The same things were measured in two ways. Each way mixes the same 12 hidden numbers, adds some noise and spreads widely along 7 directions of its own, which tell nothing about the thing.
(in the rows, 128 means zero)
Some things both ways: the first way, then the second way.
[107 129 127 119  71 128  86 192 146 113 142 119 133 118 130 120 134 157
 105 106 104  58  58]
[ 98 132 146 143 125 170 107 135 126 152 129 111 107 130 129 131 104  89
 120 130 132 114 145 113 111]

[ 63 117 114 131 138 146 116 142 178 108 126 112  88 153 140  40 112 102
 162  58 101 103 181]
[ 98 145 114 138 123 153 152  17 121 158  72 137  98 156 151 114 123 132
 124 123 167 138 152 168 117]

[ 68 109  74  72 179 135 178 134 191 178 137  66 104  92 148 105 126 129
 121 132 178 124 133]
[ 98  72 147 159 134 146 158 128 126 135 142  86  87  93 109 139  47 143
 110  97 120 130 158  99 124]

[131 106 122 124 153  90 105 148 173 108  82  77 132 146 159  91 125 130
 166 120 163  96  82]
[ 99 113 104  88 106 158 139 105  70 141  95 127 178  97 171  93 109 137
  85 126 120 116 123 139 174]

[124 124 168 119 113 142 167 146 172 107 171 125 118  61 129  94 141 127
 125 129 115  93 174]
[ 75  93 108 118 132 136 126 135 145 134 151  98 122  92 130 187  93 145
  99 125  87 138 133 159 110]

[163 136 162 160 136 127 127 144 140  98 120 107 135 109 121 110 110 135
 132  94 124  59  88]
[116  68 159 124 128 133 123 131 102 160 127 115 110 134 131 110  85 130
 101 124 152 139 175 139 144]

[112 103  40  63 137 156 144 131 171 175 154  92 114 123 177 110 149 160
 150 144 171 159 167]
[ 98 149 146 119 155 126 107 104  88 138 121 153  84 127 156  98 157 109
 147 150 125 172 136 133 147]

[ 58 108 151 152 111  93  95 189 152  83 134 141 129 181 127  97 111 141
 129 114  84  86  82]
[105 149 157 135 141 118 103 143 115  96 148 138  96 157 138 123 120 118
 119 113 138 136 154 115 101]

[158 100  96 154 141 163  94  56 121 149 135 157  99 156 137 108 105 145
 121  79 106 164 137]
[128 103 182 107 153 121 130 132  84 122 124 151  76 182 158  93 140 142
 129 139 172 151 205 143 140]

[ 82  96  98 132 142 120 154 146 156 116 135 148 112 100 135  83  93 168
 127 143 129 109  97]
[130 120 145 150 187 120 124 109 178 155 151 114  95 123 136 163 152 123
 141  83 140 134 139 169  60]

[ 78  95 134 123 140  93 116 210 186 124  79  80 137 190 131  88 115 151
 153 119 122  65  73]
[118 176 132 148 113 138 100  57 100 158 121 140 126 151 161  64 158  97
 108 123 166 163 162 154 126]

[156  72 163 106  50  93  63 137 122 108 130 135 176 144 121 142 136 127
  90 134  43 110  48]
[103 126 130 110 128 153 124 112 150 173 127 125  96 121 137 168 123  97
 148 169  79 189 158 172 159]

[ 90  96 173 122 111 101 151 154 132  97 176 151 138  83  99 144 112 125
  96 145  96 118 105]
[131  87 126 135 142 119 165 121 131 151 121 101  97 116 117 128  80 118
 126 101 139 155 171 141 129]

[ 88 104 131 149 115 140  97 105 117 109 116 182 132 143 141 131  83 129
 105 132 112 158 110]
[153  63 175  72 183 144  94 245  54 134 121 144 121 101 172 135 149  77
 145 157 125 104 112 130 192]

[143 145 100 160 148 165 125 156 117 132 134 153 109 152 142 101  88 149
 119 102 130  71 111]
[140 148 142 130 139 148 101  97 150 182 129 128 132 142 152 127 133  86
 139 122 138 120 129 167 119]

[121 217 197 180 152 168 218 184 171 106 106 127 102  85 115  68  88 135
 106 102 170   6 178]
[114 119 149 145 130 149  98 118 133 144 182 122  90 111 128 162 107 103
  97 121 124 163 146 146 126]

[162 142 151 134 156 120 179 125 203 129 109  50 120  89 119  64 146 121
 134 109 145  47 120]
[ 93  87 172  77 191 121 107 165 136 137 144 159  64 160 159 157 155 131
 160 195 122 190 195 172 153]

[205  95  75 118 122 155 134  82  72 188 141 188 150 147 180 166  95 129
 101 186 104 171  60]
[110 102 136 201 129 168 118  99 169 163 150  98 140  78 137 165  80 109
  90  73 120 125 124 124 107]

[150  71  91  94 100 103 101 114 121 138 170 116 147 123 127 159 148 159
 115 136 108 167  85]
[106 138 151  77 177  87 146 140 161 170 135 140  56 148 136 124 143 132
 216 179  97 213 193 168 135]

[145 145 102 115 150 123 126 144 158 149 105  49 117 144 145  96 150 172
 107  75 159  68 125]
[158 111 162  98 126 133 122 176 119 181 133 102 116 110 154 153 137 103
 170 138 112 101 129 180 122]

[116 105 128 124 142 171 123 125 154 192  98 148 134 151 111 158  66 119
  91 139 142 169 145]
[110 120 147 131  82 166 158 120 120 164 127 106 106 104 120 120  80 117
 119 131 133 148 185 139 117]

[178 127 111 168 165 153 143 114  90 145 131 195 146 151 148 136  36 128
 102 156 115 136 110]
[ 82 158 136 141 139 117 122  86 154 106 152 125  79 141 121 160 112 138
 128 113  94 146 129 142  85]

[143  38  94  98 177 125  94 181 165 188  89 136 136 180 153 128  75 158
 134 178 146 116  64]
[120 110 153  93 124 122  87 161 102 139 173 130 121 120 155 135 134 125
 105 148 104 153 150 170 147]

[169 106  98  93 133 165 143 135 163 170 167 116 120  72 126 109 121 135
  93 143 125  72 107]
[111  86 158 121 144 169  95 125  99 141 129 133 104 156 142 142 111  94
  97 147 132 136 151 137 170]

[198 128  83  89 135 155 146  73 143 167 185  85 136  75 124 155 155 146
  81 146 159 117 112]
[130 107 146  80 166 137 162 141 160 178 120 127  94 115 121 144 125  94
 172 144 105 164 177 162 144]

[153  96  85 108 134 164 166  80  89 192 142 177 118 126 176 139 107 110
 103 154 100 174 112]
[132  64 157 176 173 154 109 150 145 174 139 106 104  92 158 167 106  97
 139 122 141 142 135 144 152]

[193  88 139  93  92 140  71 109 160 136 196 110 111 126 149 109 189 145
 120  94  75 110 153]
[130  77 148 101 118 150 125 159  92 145 109 116 129 130 149 146 122 116
 106 139 128 123 152 177 143]

[ 93 132 101 131 143 185 111  99 148 116 162 140  89 147 136  88 110 149
 130  75 130 109 178]
[152 101 152  93 155 119 153 120 118 166 111 132 102 120 141 113 149 112
 140 109 165 118 166 176 126]

[109 134 146 136 158 151 151 191 194 105 115 101 153 106 114 101  74 126
 142 152 153  39 105]
[ 82  95 124 144 105 160  94 103  87 134 135 108 148 100 112 117  83 113
  32  85 137  90 110 117 112]

[214 109 135 142 139  91 140  56 101 144  84  88 179 187 135 137 129  90
 115 136  90 146  72]
[119  89 125 141 119 143  83 161  80 130 148  99 145  91 162 167 131 118
  63  94 144  74 103 161 102]

[115  88  97 116 127 148  76 173 179 143 149 131  82 164 155  70 137 178
 150  92 117  94 144]
[122 165 140 101 117 156 102  88 112 151 124 149 146 164 180  96 150 109
 129 152 128 155 152 168 147]

Other things, the second way, with their names:
Z961: [113 115 124 137 105 101 127 116 121 132 157 102 100 147 138 141 124 157
  77  86 177 112 202 171  71]
Z651: [109 114  98 139 119 179 120 102  99 178 109  84 167  67 142 113 115  89
  87  92 124  84  90 132 121]
Z678: [149 150 161 128 123 116 137 149  95 112 111 113 117 146 155  99 161 115
 144  97 163 102 153 167  61]
Z434: [102 124 133  87 120 154 126 150 134 150 149  99 145 113 135 114 108 114
 119 138 106 100 158 138 115]
Z496: [121 145 149 104 167 147 109 127 173 169 123 147  91 168 144 164 136  76
 180 164 113 166 153 163 135]
Z332: [120  88 183 156 137  94 152 112 153 144 145 146  96  91 123 131 102 160
 103  67 147 153 168 140 110]
Z775: [105 112  97 134 112 149 168 112 138 163 104  86 145  72 158 144 120 132
 128 111 108 122 152 165 121]
Z899: [ 40 111 115  94 172 109 101 195 101  94 145 117  73 128 153 148 146 143
 141 188 113 141 174 137 111]
Z720: [ 90 179 108 150 135 110 115  62 148 169 137 122  86 129 131 114 158 119
 135 119 150 178 159 173  56]
Z254: [125 133 143 140 164 155  96 119 135 154 158 127  99 126 159 137 141  99
 129 127 164 140 145 156  97]
Z722: [ 89 143  98 102 136 138 131 155 105 101 120 108 156 125 176 105 133 133
 128 141 114 121 161 134 125]
Z960: [ 93 192  97 120 170  93 125  83 111  67 178 131  36 166 126 134 183 112
 105 101 151 156 186 141  79]
Z152: [106 106 121 102 140 158 124 119 109 165 124 106 140 112 167 111 119 126
 127 146 118 128 141 156 151]
Z617: [ 86 120 158 105 139 128  93 123 121 159 151 146  99 112 149 131 132 127
 128 162 101 163 143 152 156]
Z53: [108 113 134  80 196  81 115 211  80  85 168 114  33 124 119 164 189 112
 127 118 152 103 160 153  57]
Z92: [107 166 114 114 157 155 105  82  84  59 138 146 118 180 174 115 171 106
  85 121 129 147 152 141 135]
Z794: [ 88 120 120 120 161 107 101 191 144 125 184  81  95 102 124 166 113 120
 137 121  94 101 136 124  86]
Z280: [ 84 122 111  64 139 132 176 135 179 186 131  96 103  93 137 154 108 154
 186 170  94 142 182 178 109]
Z561: [101  54 180  96 179 167  92 175  85 140 123 144 119 131 169 120 120 111
 118 169 125 132 148 119 196]
Z24: [118  88 190 162 168 153  98 183  98 123 127 129 121 105 154 115 114 102
 123 109 149 111 123  98 123]
Z363: [109 135 106 112 133 118 138  61 133 183 121 121 115 116 140 121 148 134
 109 101 159 124 148 187  93]
Z170: [117 129 133 136  99 119 116 122  86 156 139 108  85 125 127 119 101 115
 121 135 127 167 151 149 129]
Z102: [ 90 104 129 114 123 162 124 119  52 138 102 130 131 100 152  82 129 118
  73 112 164  98 147 112 143]
Z226: [ 69 128 132 143 141 152  78 150 136 151 172 109  99 100 137 148 113 102
 125 157 102 151 144 119 122]
Z349: [134 114 168 123 119 156 119 161 120 137 130 116 130 134 161 149  99 120
 146 138  98 128 130 145 134]
Z746: [162  96 153 106 157 151 109 139 107 195 140 135 124 106 156 114 148  71
 127 127 153 152 149 168 169]
Z603: [ 79 165 113  88 141 147  97 141  79  80 139 137 122 152 188 121 178 138
 107 150 142 108 150 148  94]
Z639: [140 111 141 151 119 199 134 126 119 201 104 111 150  94 163  92  99  71
 132 122 172 124 164 124 156]
Z115: [ 89 124 131 121 148 155 116  70  84 128  68 166 117 167 171  94 159 101
 108 153 156 154 159 151 174]
Z227: [135 168 116 106 143 177 153 101 116 139  97 121 121 133 135 108 123  56
 148 116 130 112 127 122 132]
Z340: [160 141 143 159 165 161 119 116 135 160 134 100  77 136 116 148 125  45
 159 114 132 167 124 149 100]
Z813: [162 126 130  92 143 142 159  59 185 232  98 140 118 143 115 138 107  63
 175 145  92 211 145 201 185]
Z847: [ 78 168 118 154 128 158  96  98  99 104 140 124  99 137 137 125 106  96
 111 134  96 155 116  93 142]
Z298: [143 148 124 118 128 132 118 117  70 104 110 123 119 159 155 111 173  94
  98  97 160 119 147 167  99]
Z215: [114 150 101 158  99 192 123  31  50 120  70 115 149 142 165  95 141 107
  54  76 192  59 104 145  92]
Z164: [ 59  87 120 107 120 170 125 117 115 138 140 112 162  72 165 123  95 163
  71 126 111 102 142 126 144]
Z243: [127 115 147  92 121 125 120 143 100 120 164 142  91 150 143 147 106 122
 111 145  91 189 179 139 193]
Z382: [117 172 147  86 180 167  88 158 102 106 161 149  76 128 150 158 164  62
 173 177  70 172 102 137 142]
Z699: [ 96 182  59  85 170 102 114  82 126 131 140 110 104 137 139 148 195 110
 121 108 127 126 122 195  55]
Z681: [100 147 148 122 155 134  94 187 109  94 179 108 100 117 145 125 143 107
 145 144  97 153 143 126  91]
Z841: [115  90 137 150 105 138 139 150 110 126 133  84 127  97 134 140  88 139
 102  98 115 120 146 139  97]
Z816: [ 81 157 117 132 119 116 102 106 104 114 137 109  86 133 140 156 154 127
 117 135 106 129 128 166  88]
Z811: [120 105 138  95 169 122 101 139  85 170 149 126  51 132 133 136 166  98
 131 152 150 153 160 172 131]
Z654: [119 121 105 152  99 145 126  69 108 167 108 108 166 107 146 100 107 113
  70  80 151 121 129 152 125]
Z924: [100 135 132  98 156  91  83 192 114 111 206 124  47 135 137 169 158 110
 133 163 110 179 184 159 120]
Z127: [131  65 175 106 135 150  88 214 125 161 199 107 131  64 126 162  69  95
 120 142  62 137 113 121 186]
Z120: [139 111 138 134 140 155 175 137 194 178 104 101 135 104 139 162  78 103
 180 114  98 134 149 141 135]
Z905: [112 123 132 154 151 138 112 112 151 128 176  97  94 118 127 166 112 116
 112 102 100 155 137 149  98]
Z630: [ 93 150 122 166 159  93 112 102 142 102 149 111  80 130 130 166 178 125
 101  73 139 115 138 162  40]
Z950: [139  80 164 161 128 194 130 117  93 163  93 123 148 128 142  70  62  72
 107 121 136 179 158  91 205]
Z272: [133  96 145 115 126 141 132 178 144 179 133  69 122 123 130 139 107 115
 158 137 118 119 162 177  76]
Z177: [115 106 125  66 138  91 145 169 124 143 128 104  89 116 115 174 152 125
 131 118 118  84 154 187  84]
Z317: [ 98 152 117 164 101 173  98  40 139 161 117 110 159 137 144 134 127 104
  71  92 117 117 116 155  95]
Z180: [133 111 153 117 115 139 121 115  88 172 130 137  89 103 128 129 116  93
 107 120 145 138 140 146 153]
Z310: [136 138 117 155 103 138 161  53 133 148  87 118 139 144 152 114 141 119
  99  83 167 142 176 190  97]
Z142: [128 158 144 103 185 169  73 152 106 138 163 141 101 131 165 124 172  54
 154 166 126 153 121 143 140]
Z685: [101 129 159 103 106 124 116 153  88 105 184 117  84 131 104 115  94 127
  79 110 106 135 171 102 120]
Z154: [116 111 121 149 179 143  76  93 127 191 163 115  97 104 127 131 131  73
 121 131 127 185 104 158 131]
Z421: [143 115 161 111 182 119 150 121 116 142 107 136  88 127 170 128 173 135
 167 109 171 106 148 177  99]
Z531: [ 85 128 139 115 148 150 133 135 125  96 110 133 142 117 152 118 122 119
 113 115 117  83 140 110 130]
Z670: [ 90 147 118 107 111  91 154 119 129 124 168  92  43 111  75 161 100 138
 131 118  94 153 164 154  68]
Z513: [122  77 125 114 179 147 104 223  90 101 166  84 117  88 142 173 135  89
 103 109 107  97 121 129 115]
Z36: [132 146 136  97 159 130  98 145 126 149 161 139  87 132 151 162 149  84
 147 140 122 147 134 157 133]
Z893: [135 130 130 137 158 135 104 134 104 125 146  98  87 138 161 166 172 120
 112  90 190  70 135 181  32]
Z275: [130 143 114 125 136 137 133 106 113 162 109 116 109 127 168 128 152 101
 156 141 127 167 152 175 139]
Z185: [142 103 150 101 122 143 122 154 151 215 139 117 127 123 149 134  78  91
 177 181  77 202 165 158 209]
Z755: [106  93 141 113 130 115 128 131 125 160 125 122 126 106 124 132 111 119
 104 114 110 140 144 149 135]
Z454: [ 88 148 130 120 131 110 153  74 166 152 113 128  74 160  96 136 113 118
 144 132 101 193 178 162  98]
Z942: [129 103 171 118 166 151  99 149 103 137 141 141  92 130 137 147 137  92
 113 117 130 127 128 129 128]
Z157: [142 169 152  94 127 144 150 113  60  85 107 165  99 161 165  79 141 104
 142 136 136 166 163 127 166]
Z912: [137  71 180 135 106 179 140 148 102 166  86 120 161 122 162  85  73 114
 131 148 124 158 164 133 182]
Z260: [ 99 139 144 129 174 122  98 184 105 103 178 115  88 111 158 115 150 116
 142 132 117 152 160 109 114]
Z780: [135 125 151  93 154 138 128 160 135 152 157 144 106 114 164 142 108 118
 173 162 100 188 149 150 168]
Z689: [128  80 157 154 139 120 108 164 110 147 143  97 107 152 114  99  71 101
 110 113 148 145 173 112 124]
Z424: [109 152 113 125 142 147 126 128 101 120 105  99 118 122 136 121 137  81
 131 116 113 100 116 130 109]
Z547: [138 122 148 101 149 124 155 105 163 161 157 111  90 131 138 148 111 144
 170 137  93 185 166 185 117]
Z240: [ 78 110 165 128 145 166  62 146  87 109 146 138 123 139 170 132 112 111
 113 172  71 149 109 108 188]
Z818: [100 125 127 120 137 155 110 113  91 110 121 137 124 127 167 147 146 122
  97 130 115 149 125 156 137]

Some of these things the first way, each followed by its name:
[147  97  83 115 159 123 126  85 157 168 115  88 138 174 124 101 103 105
 124 114 109 153 125] -> Z215
[ 97 130 147 170 117 103 112 127  94  94 113 163 129 133 144 123  99 127
  86 109  98 112  62] -> Z120
[179 131 125 137 130 134 138 114 133 131  87 103 180 164 126 128  90 127
 126 143 122 104  86] -> Z617
[130 102 115 118 135 111 124 164 184 159 115 113  98 129 139  90 126 152
 134 125 150 105 104] -> Z603
[ 34  75  72  73 145 148 167 149 143 173 165 121 117 102 127 148 123 139
  96 153 135 149 117] -> Z794
[108  67 125  96 114  86  73 115 149 122 125  92 122 167 138 100 169 134
 106 102  90 108  80] -> Z243
[100 120 176 152 139 115 167  94 145 114 111 131 138  81 111 132 102 132
  76 135 122 125 101] -> Z513
[157 116 182 171  72 139 112  76  92  54 152 178 193 117  90 160  91 123
  98 142  54 141 106] -> Z755
[105 129 141 142 143 110 146 119 147 135 141 103 131 139 107 124 119 134
  82 105 107 123 131] -> Z340
[167  66 104  94 148 117 115  93 180 191 141  74 143 153 139 140 152 139
 121 142 108 182 130] -> Z912
[149 132 127 104 118 144 187 110 135 151 169 114 173 100  84 173 115 149
  59 181 132 117 123] -> Z127
[108  59  65 106 131 105  77 124  99 161 106 149 137 205 148 140 101 115
 110 151 109 158  37] -> Z36
[196  98  74 124 204 138 143  67 140 197 137 105 103 149 148 117 109 153
 115 113 157 166 152] -> Z547
[106 152 139 151 134 163 168 102 192  99 124  96 116  63 116  65 118 137
 128  95 136  81 153] -> Z561
[171 164 137 137 162 165 136 123 122 144 139 115 127 132 133 148  97 134
 101  94 161 102 164] -> Z670
[ 90  85 181 127 105 127 143 183 178 108 161 170 116  85 106  93 104 155
 105 146  91  92 149] -> Z310
[100 149 162 159 109 119 175 131 133 120 110 144 128  98 126 135 110 172
  96 125 141 128 109] -> Z260
[193 113 141 114 100 113 136 130 155 128 158 134 131  87 150 102 145 153
 117 152 116 110 127] -> Z818
[ 85  99 128 140 130 116 157 151 152 144 117 151 126 152  97 110  81 123
 117 142 109 132 100] -> Z254
[150  89  66  92 182 138 141 117 153 229 157 155 109 148 145 155  84 154
  83 190 182 195 150] -> Z157
[127 104 115 105 125 145  93 194 177 170 167 148  78 129 186 117 138 220
 129 118 151 110 136] -> Z681
[147 122  69  92 102 143 127 110 159 155 204 109 114 135 178 116 179 173
 134 133 116 144 140] -> Z24
[ 81 111 132  98 132 134 151 124 173 143 102  92 106 102 163  93 146 138
 122 106 140 125 151] -> Z775
[167  85 114 130 125 105 123 151 154 126  95 106 180 117 115 113  89 151
 110 165 104  80  34] -> Z317
[100 119 145 136 149 155 121  97 132 146 110 109  96 188 145 109 150 108
 122  64 107 125 163] -> Z924
[150  71  96 109 158 140 122 165 107 187 107 145 129 118 150 167  97 138
  99 161 154 133  69] -> Z185
[138  93  66  81 136 174 131 116 182 176 131 121 110 102 164 103 114 146
 152 151 167 131 118] -> Z164
[ 85 116 162 132 116 124 135 185 191 106 149 129 116  68 129 107 123 164
 114 138 132  80 110] -> Z950
[ 92 112 165 160 134 140 176 119 137 115 132 175 133  92  97 115  67 144
  81 138  98 127 142] -> Z905
[226 196 201 215 119 113 141 174 106  92 101 171 133  85 138 111  74 179
  83 110 140  39  88] -> Z349
[ 90  51 108  95 125 135  76 102 131 129 140 129 160 159 105 150  96 114
  95 132  82 149  93] -> Z177
[123  32  87 101 157 118  93  81 119 183 106 111 128 215 130 133 126  95
 126 114  79 172  74] -> Z961
[108  99 102 121 167 106 108  71 141 149 107  64 157 195 134 138 120 110
 102 101  98 157  93] -> Z424
[ 96 105 112 128 165 153 149 163 158 127 130 126 119 141 148 100  94 128
 168 126 134 106 137] -> Z154
[138  98 135 120 113 128 136 156 118 150 123 168 119  94 152 133 107 152
 101 142 129 138 118] -> Z275
[ 74 113 110  93  99 132 138 112 193 116 113  69 151 102 105 112 134 132
 131 128 145 133 124] -> Z102
[139 123 107 118 163 183 150 103 148 170 133 111 113 148 159 103 120 123
 125  96 120 147 218] -> Z816
[ 82 105 144 147 163 133 140 106 156 113 153  77 125 143 106 124 147 120
 126  78  93 125 145] -> Z689
[ 74 111 118 135 119 197 103 119 165 133 169 149 110 127  91 129  96 163
 100  93 114 128 165] -> Z434
